The rows of a group lie close to one hidden flat surface of 10 dimensions, which passes through zero. Surfaces can cross.
In the rows, 128 means zero.
Some rows, each with its group after it:
[138 108 135 107 139 128 123 111 136 122 143 167 115 104  97 109  93 137
 108 103]
sovug
[105 153 135 125  81 139 100 134 152  79 141 136  94  89 125 130 108 112
 147 108]
ges
[131 129 143 115 130 123 181  96 126 111 104 134 163 108  99 142 120 162
 155 150]
ges
[120 144 169 150 117 120 111  95 140 110 102 109 112 106 114 158 124 166
 156 132]
sovug
[130 152 116 135 105 135 129 137 112 127 130  93 179 178 154 115 177 107
 143 139]
sovug
[132 142 117 141 149 122 131 145 103 111 130 117 139 139 109 117 118 119
 120 135]
Veger
[105 148 138 151 112 139 112 146 133 103 110 109 111 135 144 162 147 104
 162 147]
sovug
[107 136 139 111  97 140 114 128 145 111 110  98 128 107 195 140 143 109
 173 123]
Veger
[133 131 149 118  68 153 136 110 155 111 164 154 186 118 103 122 126  94
 151 135]
bepav
[121 150 146 117 107 129  90 107 112 101 132 133 130 123  68 113 149 154
 131  99]
zovud
[138 146 112 116  97 124 137 105 155 117 136 124 131 103 120 115 170 137
 132  93]
zovud
[126 136 103 113  87 135 131 132 116 168 178 174 140 147   4 114 198 141
  89 116]
Veger
[127  99 131 115 152 130 129 137 129 189 126 125 112 133 111 142 127 143
 104 129]
ges
[132 107 150 107 132 142 146 125 110 110 135 170 144 181 118 107  68 131
 110 138]
sovug
[153 108 168  85 143 147 122 119 141 146 129 123 149 170  92 109 125 134
 113  88]
bepav
[128 135 151 134 128 120 128 105 126 108 111 113 138 111 124 133 105 157
 143 132]
lafiv
[139 143 122 124 163 132 118 136  88  87 127 127 191 133  96 102 155  81
 150 129]
sovug
[145 125 136 132 162 130 119 133 136 108 115  97 142 120 185 120 116  88
 147 115]
Veger
[112 149 106 120 141 129 141 171 119 127 117  81 117 104 122 137 124 120
 141 134]
ges
[133 130  94 128 103 142 152 159 156 143 157 146 129 166 134 123 184  69
 122 124]
bepav
[126 126 151 118 120 129 133  95  87 147 127 126 216 111  68 128 135 162
 152 162]
zovud
[153 103 118 117 178 125 141 137 124 137 130 140 132 146 129 109 122 110
 104 118]
Veger
[120 117 133  91 122 138 144 126 126 130 102 114 131 143 172 128 132 145
 141 120]
bepav
[109 133 113 111 144 116 124 126  65 116 113 140 132 137 108 109 120 175
 118 139]
sovug
[122 146  98 154 135 116  88 136 128 146 136 113 123  70 115 142 225  88
 146 122]
sovug
[111 127  92 117 146 141  68 178 117 163 158 112 124  79 140 119 171  56
 129 116]
sovug
[125 144 139 117 126 125 154 111 123  90 111 116 151 100 101 133 108 147
 154 134]
zovud
[113 116 109 101 139 143  94 173 106 179 133  97 112 171 160 107 140 123
  98 114]
lafiv
[116 160 140 178 107 119  98 120 132  81 126 150  83 135  99 154 153 118
 139 128]
lafiv
[174 133 105 144 171 115 140 126 168 130 142 118 136 104 117 117 192  77
 121  87]
zovud
[158 130  77 190 149  92 154 113 126 143 144 166 124 158 136 123 173 121
  90 148]
lafiv
[119 122 130 170 186 122  71 161 101 123 124 136  86 139 135 139 117  82
 119 139]
zovud
[157 120 117 122 153 110 141  96 147 125 139 151 136  70 100 112 132 127
 119 101]
lafiv
[126 125 147 130 132 130 140 127 134 118 115 131 124 139 124 143 114 130
 138 136]
ges
[106 133 143 153 149 116  86 154 132 153 103  85  31 139 138 161 100 170
 102 117]
ges
[115 125 141 133  82 142 119 117 125 106 134 151 148 142 176 127 102 118
 147 155]
lafiv
[131 123 141 105 107 139 132 110 130 114 133 130 161 116 140 112 109 129
 142 123]
lafiv
[104 132 114 137 116 119 140 111 115 115 117 165 115  95 115 155 154 143
 151 160]
zovud
[119 135 100 139 109 127 109 154 113 142 149 111 121 141 168 106 103 128
 103 135]
bepav
[138 142 129  96  93 148 138 124 156 116 138 110 160 135 129 109 169 105
 146  93]
Veger
[140 120 131 131 122 114 186 106 150 161 116 120 134 122 120 150 120 176
 122 147]
zovud
[144 135 151 107 107 131 118  75 130  94 130 135 202  69 106 115 162 122
 176 113]
ges
[130 109  92 136 149 122 137 154 111 177 146 153 112 162 131 119 141 125
  84 141]
bepav
[103 141 106 120 109 130 142 142 133  79 120 154  91 115 150 134 139 108
 148 125]
zovud
[127 119 122 148  84 136 105 131 133 154 153 143 119 175 170 120 131 126
 105 132]
lafiv
[118 127 161 157 105 134 114 116 170 158  82 100  79 189 180 189 214 143
 158 129]
bepav
[144 123  95 186 123 124 125 142 153 158 166 150 138 128 148 141 172  60
 122 158]
Veger
[126 121 146 137 124 140 120 138 108 149 130 115 156 175 141 126 100 134
 122 154]
bepav
[ 98 130 154 136 101 143  97 125 110 104 136 142 147  77 119 148  81 115
 165 167]
Veger
[122  87 105  63 124 132 131 107  86 144 154 190 164  80 128  77  83 157
 104 126]
bepav
[130 117 179 126 145 147 101 138 143 113 112 121 117 168 136 144 106 101
 141 121]
ges
[154 130 137 146 156 116 154 105 133 116 108 126 153 149 128 133 156 127
 140 132]
ges
[167 137  96 139 188 110 198 132 130  79 132 136 177 103 107 109 117  78
 135 138]
Veger
[111 118 141 136 144 124  95 119 119 109 121 163  96  73 120 146 109 119
 146 138]
zovud
[152 118 169 149 207 120 127 133 143 135  91  89 110 145 111 158 126 118
 133 121]
ges
[146 104 127 102 172 110 124 104 101 151 116 138 138 123 110 102 132 170
 101 105]
bepav
[137 136 136 138 147 128 133 143 132 124 124  92 131 152 128 124  94 130
 116 123]
zovud
[129 132 142 143 155 115  77 118  92 132 117 111 130 137 129 115 112 158
 115 124]
sovug
[126 141 133  95 138 120 101 118 102  91 138 146 115  86  47  94  99 157
 108  83]
Veger
[151 130 130  97 138 117 152 108 154 160 126 106 133  98  69 122 158 167
 116  87]
lafiv
[122 147 113 126 151 121 160 134  97 124 116 123 164 117  68 142 185 125
 151 156]
Veger
[137 114 129  96 128 134 134 117 146 183 124 109 145 112 108 132 192 143
 131 102]
ges
[112 109 157 126 109 162 164 154 162 113 141 161 127 124 119 165  69  71
 157 171]
lafiv
[124 133 129 164  89 127 109 113 180 107 142 148  91  81 173 153 125  93
 150 128]
lafiv
[127 138 115 155 135 120 153 145 152 139 109 112  90 151 139 160 173 121
 133 134]
bepav
[106 108 137 113 105 136 128 122 141 129 133 182  75 100  98 150 106 147
 123 127]
sovug

New rows. What belongs after each?
[132 141 119 138 131 121 128 125 137 107 130  92 157  65 163 125 114 102
 157 130]
zovud
[113 145 112 152 100 124 148 138 126 126 127 109 141 131 159 141 118 127
 142 164]
bepav
[158  95 127 101 162 115 127  97 111 180 126 145 154 158 112 101 170 165
  92 101]
bepav
[153 144 152 151 125 107 136  78 169 102 107 115 104 103 113 143 125 170
 135 100]
sovug
[135 143 145 128 149 120 118 134 142 131 102  62  98 141 137 133 118 165
 118  96]
bepav
[137 144 115 109 104 142 146 149 151 122 153 100 147 132 125 103 107 106
 121 104]
bepav
[103  94 121  95 119 144  86 148 135 191 152 139  96  62 126 135 112 122
 116 121]
sovug
[112 155  74 123  99 132 177 169 116 109 134 112 133 168 159 110 138 115
 123 144]
ges
[154 140  97 106  71 123 199  95 175 139 164 136 178  68  90 114 154 141
 131 115]
bepav
[153 149 149 177 149 102 178 117 118 113 107  87 150 191 114 134  55 181
 108 161]
Veger
[116 131 129 126 102 135 144 120 109 113 124 125 178 132 161 125 112 125
 158 165]
bepav
[152 147 122 139 136 112 160 100 135  91 113  92 175  99 173 117 109 129
 157 132]
lafiv
[113 128 124 125  99 146 134 162 128 125 161 152 126 143  96 127  89 101
 115 146]
zovud
[140 114 168 133 145 134  95 109 159 152 111 115 114 132 125 153 173 123
 141 104]
ges
[104 125 132 138 143 122 126 138  84 120 120 143 124 121 104 141  89 146
 128 171]
Veger
[133 138 129 164 118  91  57  69  85 143 122 101 142  90 162 110 117 208
 116 124]
bepav
[101 113 109 106 144 128 124 160 137 133 126 150  37  87 128 138  91 133
 103 112]
bepav
[147 117 149 100 124 143 105 136 165 155 149 119 107 152  99 110 125 127
  94  73]
bepav
[125 153 145 130 113 123 141 106 130  98 117 109 149 100  97 137 115 148
 156 131]
Veger
[117 128  99  95 109 145 120 145 116 109 146 156 145 125 141 100 163  82
 136 117]
lafiv
[148 122 147 106 139 127  79 104 125 155 125  95 146 135 129 100 150 153
 114  79]
ges
[151 103 124 122 154 128 149 121 167 140 128 137 118 106 160 128 127 102
 126 110]
zovud
[158 126 114 112 158 120 170 106 149 113 117 124 170  96 138 119 180  99
 155 109]
zovud
[101 117 173 108  86 155 138 118 168 110 108 149 101 109 136 172 126 123
 177 137]
bepav
[140 126 158  76 116 150 138 136 173 152 129  63 145 108 115 122  96 137
 132  82]
lafiv
[139 108 109 118 128 116 116  95 114 151 146 176 133 116 112 102 154 149
 100 113]
lafiv
[153 111 148 169 149 106 128  98 149 163 126 133 105 142 119 142 102 173
  94 131]
Veger
[143 132 163 133 185 120 132 107 111  81  97 130 149 112  74 139 128 125
 157 128]
bepav
[146 137 132 130 157 120 161 128 138 112 109 101 128 148 119 129 134 130
 132 116]
ges
[137 127 124 130 135 122 215 135 148 125 110 112 134 133 135 148  93 146
 135 157]
zovud
[106 125 184 107 113 152 103 134 141 129 117 100 109 127 114 151  70 147
 143 125]
lafiv
[147 150 131 188 145 117 132 142 116 127 138 103 163 167  95 139 124 106
 123 163]
bepav
[158  95 129 122 182 146 117 164 103 161 161 145 174 192 100  92 112  72
  86 130]
Veger
[156 117 136 126 154 115 139 103 106 112 131 154 156 165 110  95 108 151
 100 119]
sovug
[130 106 125  75 112 150 163 124 145 125 135 161 151 113 132 117 134 104
 145 117]
Veger
[111 127 173 138 128 145  98 144 154  88 118 127  83 129 130 156  89  95
 150 124]
ges
[111 153 109 144 119 131 113 164 109 111 131 125  95 184 124 124 146 118
 115 128]
zovud
[153 122 132  99  99 133 173 115 167 155 139 102 156 139 137 114 106 155
 114 108]
zovud
[ 99 133 141  98 146 128 153 124  87 109  95 126 153  89  88 152 130 153
 172 162]
Veger
[114 120 117 102 136 139 127 150  97 113 138 152 129 139 118 105  93 120
 112 128]
Veger
[142 113 128 126 124 136 136 137 166 139 165 156 124  89  96 127 101  90
 115 118]
zovud
[124 114 129 140 127 123 138 129 124 183 116 108 117 167 139 144 132 174
 105 150]
lafiv
[120  97 189  92  80 164  77 108 147 160 134 138 129 175 153 132 116 140
 129 106]
bepav
[ 97 115 115 136 147 123 109 151 123 174 118 146  51 110 101 170 169 144
 115 136]
lafiv
[108  95 144 110 105 145 109 132 134 185 139 141 106 112 137 145  92 152
 115 137]
sovug
[121 148  82 128 107 127 133 141 152  76 141 141 113  69 180 116 147  74
 154 111]
Veger
[147 113 155 160 172 108 108 107 148 156 117 115 112  75 114 157 110 140
 128 130]
sovug
[108 121 137  86  95 167 137 162 111 129 129 112 161 193 172 114 108 106
 142 143]
Veger
[138 132 108 142 144 117 133 127 121 137 130 126 148 123 123 127 168 117
 131 137]
sovug
[137 151 125 173 100 120 130 112 126 117 142 119 181 135 127 133 149 110
 151 159]
bepav
[137 132 121 114 150 136 148 158 133 139 133 107 130 146 100 125 137 105
 120 115]
lafiv
[139  94 130 152 187 111 129 118 143 149 111 155  98  78 150 160 127 105
 134 146]
zovud
[135 115 131 149 176 119 111 124  92 139 126 142 159 113 100 132 144 113
 133 153]
sovug
[123 148 147 143 140 131 158 138 125  97  89  92 144 162 147 156 140 113
 172 156]
bepav
[108 124 116 111 106 136 141 137 120 153 117 116 138 138 164 135 148 142
 140 146]
lafiv
[107 108 111 122  87 128  96 113 131 161 144 167  95 101 165 128 136 153
 111 124]
bepav
[105 111 124 141 175 111 150 140 113 126 101 151  67  98 122 163  80 152
 122 161]
sovug
[102 145 121 117 108 133 100 160 127 126 132  99  87 122 137 125 102 134
 118 111]
ges
[116 110 148 131 165 129  80 149 101 154 130 140  81 159  86 132  96 146
  87 124]
lafiv
[159 160 113 164 108 114 126 104 167  74 150 131 138 107 136 108 151  92
 136  94]
lafiv
[ 98 125 156 138 130 128 111 130 109 105 105 147  79 139 121 154  85 156
 133 152]
sovug
[114 141 157  92 116 135  92 106 115  84 110  99 148  79 143 114 100 146
 164 101]
lafiv
[140 127 127 123 128 107 218  89 153  79 112 152 133  77 116 136  60 166
 146 144]
Veger
[116 123 140 117 173 119  83 127  99 146  99 106  98 117 116 137 156 154
 125 112]
Veger
[122 111 125  97 119 139 135 137 143 141 138 146 103 115 122 122 108 132
 114 108]
bepav
[134 128 116 129 154 131 166 157 148 149 114 105 128 149 128 153 177  93
 140 134]
ges
[148 108 134 117 173 117 183 111 167 106  96 140 107  94 145 147 120 122
 146 119]
zovud
[124 161  76 117  94 120 120 142 107 109 152 107 140 125 150  80 134 135
 110 104]
ges
